The rows are grouped in 4 ways, from coarse to fine. Each group lies inside one group of the grouping before and may be the whole of it. The rows also spread widely along 15 directions, which tell nothing about the answers.
Some rows, each with its group in each grouping after it:
[ 26  -1  11  32 -16 -15 -24  28   5  -3  11   8  45  14  -1  30   9   9
   4  32  29  -1  21]
tebe zuk z140 z717
[  3  17   0 -34 -12  11 -43  -1 -22  25  20 -17 -22 -22  -1   1 -20  -4
 -14  35  30   0  43]
zer tisa z528 z95
[  3   1   5 -13 -36  28   9  37  41 -13  -4  17   2  13  41  23  52 -15
  17   3 -31  14   9]
zer Nupe z715 z356
[ 12   4  -8  10 -17  26 -15  -4  20  -4 -12  -1 -22   4   8  11   0   0
  39  -3 -28  27  48]
zer tozak z267 z720
[ -4 -11 -13  -8  16 -14  -6  -1  28 -17  -5  30 -15 -41   7  30 -11   9
  39 -37 -56  18 -40]
zer zel z565 z998
[  3 -20  17 -24 -16 -12 -23  31  -8   0 -29  46  21  31  27  -4  21 -23
  -5  38  17 -11  37]
zer tozak z430 z861
[ -8  -4   5  26   0 -24   6 -13   9  15 -32  11  10  44  31 -25  -3  11
  16 -36 -11  34 -24]
zer zel z33 z109
[ -3  -9 -13  17 -50   7  36  23  45 -29   6  -7   7  -5  -5   1  42 -11
   7  -3 -45  12 -27]
zer tozak z267 z219
[  0  21 -27  17 -39   1  27  -6  37   0  10 -31   7  10  19  34  19  17
 -17 -16 -39  22 -38]
gog nom z236 z782
[-17  12 -30 -21 -64  -7 -18   3  -7  38  -4 -14  18  14  24  -8 -40  19
 -17 -10 -15  14  10]
zer zel z565 z194
[ 13 -50   2  30  18 -22  16  18 -25  21  54  10  30  24 -15  -1   5  35
  -2 -26   4  -3  10]
tebe zuk z140 z462
[  6   2 -16 -15  -3  20   3  22  19 -14  28  -3  -4   1   6  55  19   9
   6  19 -21 -17  28]
gog suv z394 z801
[ 24  -4 -24  -4 -37  27  22   9 -36   8  37   8 -13  39  22  11   1 -27
  10  13  -3 -19  -1]
gog fik z886 z561
[-29 -39   4 -11 -24  23  34  42  31 -26   5 -12   5  10   2  16  31  11
   1   4 -46  19  19]
zer tisa z528 z564
[ 30 -36 -24 -16  27   3   0 -14 -26  14  32  28 -29 -15 -20   3  12   6
  11 -21 -17 -11  36]
zer tisa z240 z621
[ 16 -15  21   5   4  12  -4   8 -22  15 -48  12  16 -57   2 -33  -8  -6
   2  -9  53 -24 -10]
tebe sato z343 z220
[ 21  19  10  39 -17  -2 -27 -16  33  -5 -22  -6  14  -3  -5   3  21  18
   1 -12  -3  42  45]
gog Ravok z434 z880
[-15 -26   3  -3  19  20  48  12 -19  -7   5 -22 -14  14  -1   3   7  -3
 -15   5  10 -18 -14]
gog nom z922 z276
[ -3  -2   7  26 -13   5   6  18  26  -3 -40 -13  42   3   1   6  -6  28
   8 -37  -4  24  22]
zer zel z913 z692
[  2   9   3  10  -7 -29 -15  29  27 -25  42   6  33 -11 -23  30   9   4
  -3  -4 -10  12 -17]
zer zel z913 z102
[ -2  -8   1   5  -7  16  -1  25 -17  -4  48  -1  -1  21 -11 -16  -5  -4
  21  14   6 -24  41]
gog nom z922 z773
[  9  15  17  -9  -5  -5 -43   0  -2 -17  50  34 -27  24  21  29  -1 -36
  13   7 -23  57 -16]
tebe zuk z316 z339
[ 40 -11   4  -4  11   0 -16   1 -14  -2  29  58 -15   1  -1 -16  29 -36
  22 -25  -3   6   9]
zer Nupe z715 z740
[  3 -20  -6 -21  -1  -2 -10  37 -24  36   0  32  19  27  36  -7  -6   8
  31  19  23 -56  44]
zer tozak z8 z390
[-32  -1 -23 -42 -45  -6  -6  -3  15 -18 -25  17 -37  12  18 -27   4 -40
   5  44 -42  -9  -6]
zer tozak z430 z861
[ 53  35  16   4   9  23 -37 -28 -11  35 -12  10 -28 -23  47  25  19 -10
   5   0  39  24   8]
gog nom z922 z276
[ 15 -27   4  45  36  -7  36 -27   6 -19 -14 -17 -21 -24 -33  -8  29  12
   0  -7   4   2 -21]
gog Ravok z434 z880
[  1  60 -11  -2 -24  24 -10  -8   6  10  -6 -26  -8 -32  -1 -11 -38 -24
   9 -35  13   6 -23]
zer tozak z267 z720
[ -3   3  36  19  60 -37  -1   9   4   7   8   4  19  13   9   6  21  16
 -15  -4  41  -9 -29]
gog nom z236 z782
[-20  26  22 -32   3   5 -10  33   3  16  20 -14   6   5  36  14  13 -10
 -26  34  41 -21 -12]
tebe zuk z140 z462
[ 30  12 -37  -5 -34   6  20   7   0   1  49  -8   2 -47 -20  30   7 -14
 -14 -21 -14 -11 -55]
zer Nupe z715 z356
[ 20   6   5   4 -16 -13   8  16   4  -3 -21  33  27 -25  -1 -30  23 -35
  -3 -17  24 -23 -39]
zer tozak z267 z720
[ 22  32 -21  -5   9  12   9 -19 -14  21  -5 -10 -17  14   6   0   0 -21
  -6  -8  29 -20   4]
zer tozak z267 z720
[ 17  36  -7 -38  17 -15 -34 -30 -30  46  -1  12 -11  10  32  15 -19  -9
 -37 -25  34  15  -4]
zer zel z913 z102
[ 20   1 -11 -11  22  -3   3  13  15  12  27   5   2 -13  14  44  38  18
  -5  12   7 -34   5]
tebe zuk z316 z339
[ 21   1  -4  14 -45  35 -25   3   1  -6  39  -5 -28  -5  10  16   0 -11
  36  23 -22  37  29]
tebe sato z343 z220
[  3  27   9   8  10   3  35   8  -7   0   9 -42  14  23  -4  19  14 -16
 -48   5  52   1 -43]
zer zel z565 z998
[-18  -7 -15 -42  -6  17 -16 -15 -17  13 -13  18 -22  29  30  19 -32   3
 -10 -33 -42  38  37]
gog nom z922 z773
[  1  33 -10 -35  -1 -11 -36  17   5 -20   7  30   3  30  -2   9   5 -43
  -2  40  14 -30  32]
zer Nupe z715 z740
[-16  14 -13 -24 -11  26  14  13  23 -12   1  -6 -35 -28  18  13  -2 -21
  29  -3 -30  -8 -29]
zer tozak z267 z219
[ 35  29   4  22 -12 -23 -27   8  -9  17  17  33  33  60  34   9   8 -15
  16  -5  28   9   2]
zer zel z913 z102
[ 10  29 -34  11 -20  18 -26 -25  14 -14 -10 -26  -7   7 -32  22 -30   5
   6   7 -18  13  62]
tebe zuk z316 z339
[  3 -35  21  -1  32  -8  13   6  14  16  -6  14  -5 -22   5 -21  46  22
  -5 -31  -1   3   5]
zer Nupe z715 z356
[-23 -46  11   9  23 -13  22  33 -21 -22  43 -10  31  16 -53   1 -13  20
 -26  -8   4  -9  24]
gog nom z922 z773
[ 24 -12  -2   7  14  20   2  -1  21 -15  27  20 -35  -3   6  32  32  -9
  38 -22 -41  33  17]
zer tozak z8 z390

New rows, each followed by its group in each grouping:
[  7  15 -29  -4 -20  13  15 -21  21   8 -12 -42  -7 -27  -9  30   3  21
 -31 -23 -16  23  -1]
zer zel z913 z102
[-33 -12  -8  -1   0  -8  33  28  16   6 -38   9  37  -7  19 -18  -9  24
  13 -39 -10 -45 -23]
gog Ravok z434 z880
[-28  12  -3  11 -10 -22  -8  10  45 -23  -9 -39  29 -10 -39  12  -5  29
 -25   3 -10  21  18]
zer zel z33 z109
[ 50  11 -14  27  10 -25 -16 -15  17 -20 -19  18  30 -35 -41  30  34   3
 -22   3  21 -14  21]
gog Ravok z434 z880
[ 30  16  -9  -7  -4  -2 -31 -15 -15 -27   1  44 -28  -2   3  18 -11 -47
  27  22  -7  -1  -9]
gog fik z886 z561
[ 25 -21  10  18  19  -4  19  21  -6 -23   1  -8  36 -20 -58  16  22  -7
 -37   1  42 -11  19]
zer tozak z8 z390
[  8  46  12 -17  41   7 -34 -26 -11   4 -37   4 -11  -9  -5   1 -27 -17
 -16 -17  42  -5  32]
gog fik z886 z561
[  1  18   3 -16 -29  11  -3  -1  -7  18  47  -8 -29  -7  32   1   9 -24
 -13   3  -2  23 -49]
tebe zuk z140 z462
[-41 -29   1  -5  -5   3  42  19 -18 -17 -18 -22  19  56  -3  11 -16   3
 -39  -1  -6  12   1]
gog Ravok z434 z880
[ -9 -19  12   4  -8   0 -39  -2  -9 -18  14  16 -15  14 -21 -19 -26  -8
  20   7 -22  39  47]
tebe zuk z316 z339
[-27  27  -2 -16 -31 -10   7  34   8   3  79 -25  26  21  -4  11   2  -6
 -44  -9  -3   5 -33]
tebe zuk z316 z339
[-13 -14   9  10 -10   0  28   7  29 -10  -2  10  -2 -41   0 -40  26   1
  12 -46 -31  -1 -49]
gog suv z394 z801
[ 44  11   7  46  35 -18 -36 -59  17  23 -22   6 -31 -37   1 -10  23  31
  25 -20   8  29  22]
gog Ravok z434 z880
[ -1  14  15  40   0 -13   3  -1  46 -30 -23 -10   4 -31 -15 -22  27  -1
  17  10  -1  -4 -30]
gog nom z236 z782
[  4  32 -30   8   0 -11  16 -15  47 -20   3 -12  -1  -9 -25  -3  39  -6
 -13  -5 -15 -29  -9]
tebe zuk z316 z339
[-12  43  14  -9 -10  22  -4 -16  -6  18  -8   4 -26  27  61  -3 -20 -27
   8 -49  -7  51 -41]
gog Ravok z434 z880
[ 39  30 -14  12  34 -24 -45 -43  -4  18   4  16 -20 -20  -7   9  -7   2
  12   1  21  -9   8]
tebe zuk z316 z339
[ -9  46  10  -1 -16  13 -22   0  58 -33 -39  -4  -9 -80  -3   0  -1 -12
  22 -12 -19   4 -27]
gog fik z886 z561
[ -4 -22   4 -25  -8  34  15 -11 -30  37 -14  -4 -27  -1  30 -28   0   5
 -17 -25   3  10  23]
gog nom z922 z773
[-31 -49   6   0  41   6  21 -11 -15 -23 -57   3 -17   1 -25 -26 -30  10
  10 -13 -13  -3  25]
gog nom z922 z773
[ 14  40 -45 -37  11  -1  30 -13   7  23  15  25  -6  15  35  18  36 -17
 -22 -48  -9 -51 -28]
gog Ravok z434 z880
[-11  30   7   3 -12  -7 -35   9  18  -6   2   2  18  63  19  15   4   1
  -3  21   0  20  57]
gog nom z922 z276
[-11   8 -12 -50 -14  14 -11 -10  -8  -2 -24  51 -21   9  29 -18 -14 -35
   2 -47 -40   9   6]
gog fik z886 z561
[-23  -7   3 -17  31  -9  13  -5  17  20 -26 -16 -14 -27  10  -7   6  23
 -10 -16   3 -10 -11]
zer tozak z8 z390
[  7   2   1 -32   6  39  31  15 -37   5 -28  31   3  24  45  26 -10 -38
 -10 -47  12  -3 -24]
gog Ravok z434 z880
[ 17  25   9  -2  17  44  -8 -10  -6   1  17 -11 -46 -17   0 -17   8 -23
  26   8  25 -18  32]
gog suv z394 z801
[ -8  27  16 -13  -1  14   9  14  29 -19  30   0 -14  -8   9  -2  40 -27
  -9  -7  -6   2 -23]
gog suv z394 z801
[-27 -20  -1 -22  25 -13 -12   4 -19 -18  17  10 -25  -5  -9  11 -36  -3
  12  21 -16  -8  -9]
gog nom z922 z773
[-17 -15  19 -10  43 -11 -24   4 -12 -14   4  25 -14  -2 -15 -26 -17 -11
  20  -1   9  -9  22]
tebe sato z343 z220
[-12  30   9  41 -16  -8  11   4  54 -35   0 -38  12 -29 -35  -1   5  -3
   3 -17 -14  30 -40]
zer tozak z430 z861
[  9  -6  10 -18   4  32  30  34   2  -7  31  17 -14 -29  33  33  27 -28
  14 -15  -6 -10 -61]
tebe zuk z140 z462
[  6 -25  12  46  42 -21   9  -5   6 -34  13 -12  -5 -24 -53   2 -11  10
  25 -12  -2  18 -20]
zer zel z913 z692
[-25 -17  -6   3 -48  13  26  43  21   5  13 -14  25 -10  15  -1 -10  18
  20 -29 -36   7 -19]
zer tozak z8 z390
[ 21 -10  -3  -7  -2  24   3  11 -35  36   1 -11  -5   8  34  41 -20   7
   6   8  28   3   8]
zer tozak z8 z390
[-22  15   8  -3 -21  26  12  38  38 -53  35  -9  10  36 -18  20  34 -23
  -9   3 -30  19  42]
gog Ravok z434 z880
[ -8   7 -24 -24   8 -19 -16 -16 -29  17  13   1 -23  39  10   7 -34  -9
  -5  21   3  -6  -3]
zer Nupe z715 z740
[ -6 -16 -14  -6  -5  14  36  35   2 -16   4 -27  24   2 -18  52  -4   5
 -21   7   3 -13   1]
zer tozak z8 z390
[ 26  -4   5  17   2 -22 -24 -12  -9  -1   2  27  15  17 -17 -18  18  -5
 -14   1  16   6  36]
gog nom z922 z773
[ 29 -38   8  29 -13  28  -4  13 -31  23  11  -4  -4 -29  -6 -23 -13  15
  37  10  26 -13  35]
tebe zuk z140 z717
[ -9   0  34  26 -16  16 -12  22  48 -23 -23 -23  12 -38 -21 -12  21  10
  11  -2  -1  37  34]
zer tozak z8 z390
[ -6  14  19  -6  24 -31 -24  -7  39  -8 -15 -10  -1 -52 -20  -2  29  10
 -28  10  18  10  -9]
zer zel z33 z109
[-18 -38   3 -13 -32  16  -5  21 -22   2 -55  -8  22 -19 -12  -9 -46   8
  -9   6   8  11  39]
zer tozak z8 z390
[  0 -22  20   6   9 -16  -6 -11 -10  -9 -54  35   9  55  19 -16   4 -17
  -4 -16   2  44  13]
zer zel z913 z102
[  9  -9   9  21  -1  -4  -7   3  -8  26   3 -26  14 -51  -8   6 -22  43
  -3  -9  23  -4  -4]
gog fik z886 z561
[ -1 -14  36   5  61 -39 -16   0  16  -6   0  25   7   4   0  12  45  17
 -23  -2  17  13  10]
gog Ravok z434 z880
[-16  27  26 -18  30 -13 -28  -6  26  12 -29  17 -14  20  57  10  24   3
  -2   4   6  16   3]
gog nom z922 z276
[ -3 -17 -12 -17  -9  42  33  23   6 -12  31  -9 -23 -47   0  26   4   0
  18 -19 -33 -15 -23]
gog suv z394 z801
[  5   2  18  -1   8 -12 -33  -8 -14   2 -10  15  -3  34  15  27 -21 -13
  -6  -4   6  60  11]
zer tozak z8 z390
[  0 -26  -6  -9  -2  13  38  34 -22  17   1  -8  23  58  28  27  12   9
 -13  12  22 -20  16]
zer zel z33 z109
[ -7 -25 -10   9  -6  -9   5  16  14  -8   9  -3  27 -13 -13  36 -14  33
  -4 -24 -32  15  -5]
tebe zuk z316 z339
[ 28   3 -11  23  -8  -8 -13 -57  18   6 -34   6 -38  -8   6 -23  31   1
   0  -2 -22  33   9]
gog nom z236 z782
[ 23 -27 -29  19  30 -23  18  -2 -23 -13  12  32  13  18 -27  12 -11   5
  22 -13  -7 -47   2]
gog fik z886 z561
[-20 -18  -4 -26  -6  23  17  54 -41 -13  39  -7  18  13  -2  36 -43 -17
  -3  21  20 -32 -10]
tebe sato z343 z220
[  0  13  -6  21 -65  -9  -7  16  40 -14 -26 -14  24 -11  -2 -15  22  -8
   4  38  -3   2   0]
zer tozak z8 z390
[ 28 -43 -23  23 -21 -33 -37 -34 -28   3  -1  24  -6 -16 -31  -4 -27  22
   6  15 -25  26  30]
gog nom z922 z773
[-10 -37  17  -2 -19  13  -4  15  13 -38  -4   5 -11 -23 -32 -14  10 -13
   4   5 -28  42  26]
zer zel z33 z109
[ 11  -6   7  24  60 -55 -11   5   0  21  22  17  33  15   9  32   1  38
   1 -12  25 -20 -24]
tebe zuk z140 z462
[ -2 -16   5  -1 -39  20  22  -2   0  20  -2 -10 -12  -1  41   8  10   1
 -17 -27 -24  53 -42]
tebe zuk z140 z717
[-12  58 -20 -12  -9  -9 -20 -39  22  -9 -46   7 -17   5   6 -30  -8 -31
  -7 -14  -5  -3  -5]
gog Ravok z434 z880
[ 17  16   1  11   6  10   4  24  22  12  13 -15  34  -2   0  24  34  28
 -10   1  29 -36  42]
gog suv z394 z801
[-30 -29  21  21   4 -17  19  49  34 -11 -20  14  39  59  24 -13  28  18
  33  11 -10 -18  24]
zer tozak z430 z861
[-17  16   8 -37   3 -16 -26   4  29  -3  -3  59 -12  -7  32 -36  26 -20
  18 -29 -33 -14  -1]
gog fik z886 z561
[ 18  43 -18   7  -2 -15   7 -24  40  27   4 -35   1 -29   2   0  46  22
 -33 -13  18 -12 -15]
zer zel z913 z102
[  0  -8 -23  14  -6 -18  28   7 -25  27  -8 -14  30  27  28  38 -25  30
 -12   0  16 -23 -40]
gog Ravok z434 z880
[  9  15 -15 -27 -33  34  -9  18   1  14  -3  19 -12 -15  37  -6   3 -12
  33   9  -5 -44  27]
gog fik z886 z561
[ 34  -4  15  43  70 -12   5  -7  18   2 -22 -10  25 -34 -29  28  23  40
  -2 -23  43 -19  14]
tebe zuk z316 z339
[-26 -20  16  25  21 -33 -15  34  38  11  15 -18  24 -13  10  12   6  63
  31  35   3 -28  12]
tebe zuk z140 z717
[ -3  51   0 -15  -9  14   4   1  26  30   0 -22 -12  -5  55  22  14  -3
  -4 -19   8   9 -46]
zer Nupe z715 z356
[  7  13 -33  28  -8 -15  -5 -35 -24  22  -3 -34 -14   7 -11  -4 -60  16
  20   3  10   4 -19]
zer zel z33 z109
[ -3 -12 -17  -3 -22  -1   7   9  -8   8 -30  21  20  29  31   9 -18   7
   9 -13 -19  -7  -1]
gog nom z236 z782
[-28 -27 -18 -37  21  19  25   1 -15 -19   0 -12 -12 -24 -49  -9 -20  -5
 -36 -30 -14 -15  26]
tebe sato z343 z220
[ 46 -18   2  27  20 -12  -9 -27  20  -6 -42  19 -11 -45 -12  16  37   8
   8  -6  -1  21  -2]
zer Nupe z715 z356
[ 34   1 -12   1  32 -14 -19 -50 -39  11  17  22 -40  -5 -23 -22  -6 -21
 -10 -13  13   2   5]
gog nom z236 z782
[-24 -31  11 -12  66  -8  39   5 -13 -19   3  -4 -27  -9  -5  17   2  -1
  -8   2   4 -23 -49]
gog nom z922 z276
[-16 -36  16   1  20  10  21   5 -23  -2   0 -23 -13   0 -26 -25 -12   3
 -11  -2  18  10  13]
zer zel z33 z109
[ -4  10 -31  23 -54  -1 -13 -24 -14   7  -7 -39 -18  -2   6   5 -55   5
  15  36  -9  20 -28]
tebe sato z343 z220
[  0  13 -10  15 -37  18 -15 -15 -21  15  48 -38 -29 -13 -18 -22 -32   3
   7   6  -1  20  18]
gog Ravok z434 z880
[  7 -21 -14  23 -21 -12 -23  20 -20 -44   6  -1  25   6 -59  24 -53 -11
  17  38  -1   8  22]
zer Nupe z715 z740
[  2 -57  13  -6  20 -25   5  40  -7 -12   2  30  29  -5 -11  29  16  12
  -5  20   2 -16   9]
zer tozak z430 z861
[ 24  34 -29  -5 -66  15  -1  10  13  24  17 -22  26  10  15  20  20   3
 -29   3   6   3  20]
zer zel z565 z998
[ -6 -26  -2  -9  -1 -15 -26  -2 -20 -10 -32  40   7 -15 -19 -30 -28  -6
  10  -6  -5 -10  31]
gog Ravok z434 z880
[ -4 -55  -7 -16 -40   3 -18   2 -28  -5 -41  26  -2 -52 -12 -21 -36   3
   3   6 -26  11  14]
gog nom z922 z276
[-20  14  14  -7   7  17  18  35   9  -6  38 -26 -11  47  13   5  24 -18
   4  40  21 -23  18]
zer tozak z430 z861
[ 36  21   7  37 -12  10 -15 -39   6  25 -43 -15  -6 -15   4 -26   3   5
   4 -30  25  45  13]
zer zel z33 z109
[ 10 -14 -32  11 -11   5  31 -15   9  -9 -16  12 -22   1  11  14  -4 -10
  33 -32 -48  13 -41]
zer tozak z8 z390
[ -2 -23   0 -21  -2   6   2  -6 -20 -12 -54  38 -14   8  28  10 -17 -31
   3  -4 -14  18 -30]
tebe zuk z316 z339
[ 22 -11 -11  20 -35  -2 -13  -2 -11  15 -17 -28  -3 -44  -7   6 -15  14
   7  53  25  -9  -8]
zer Nupe z715 z356
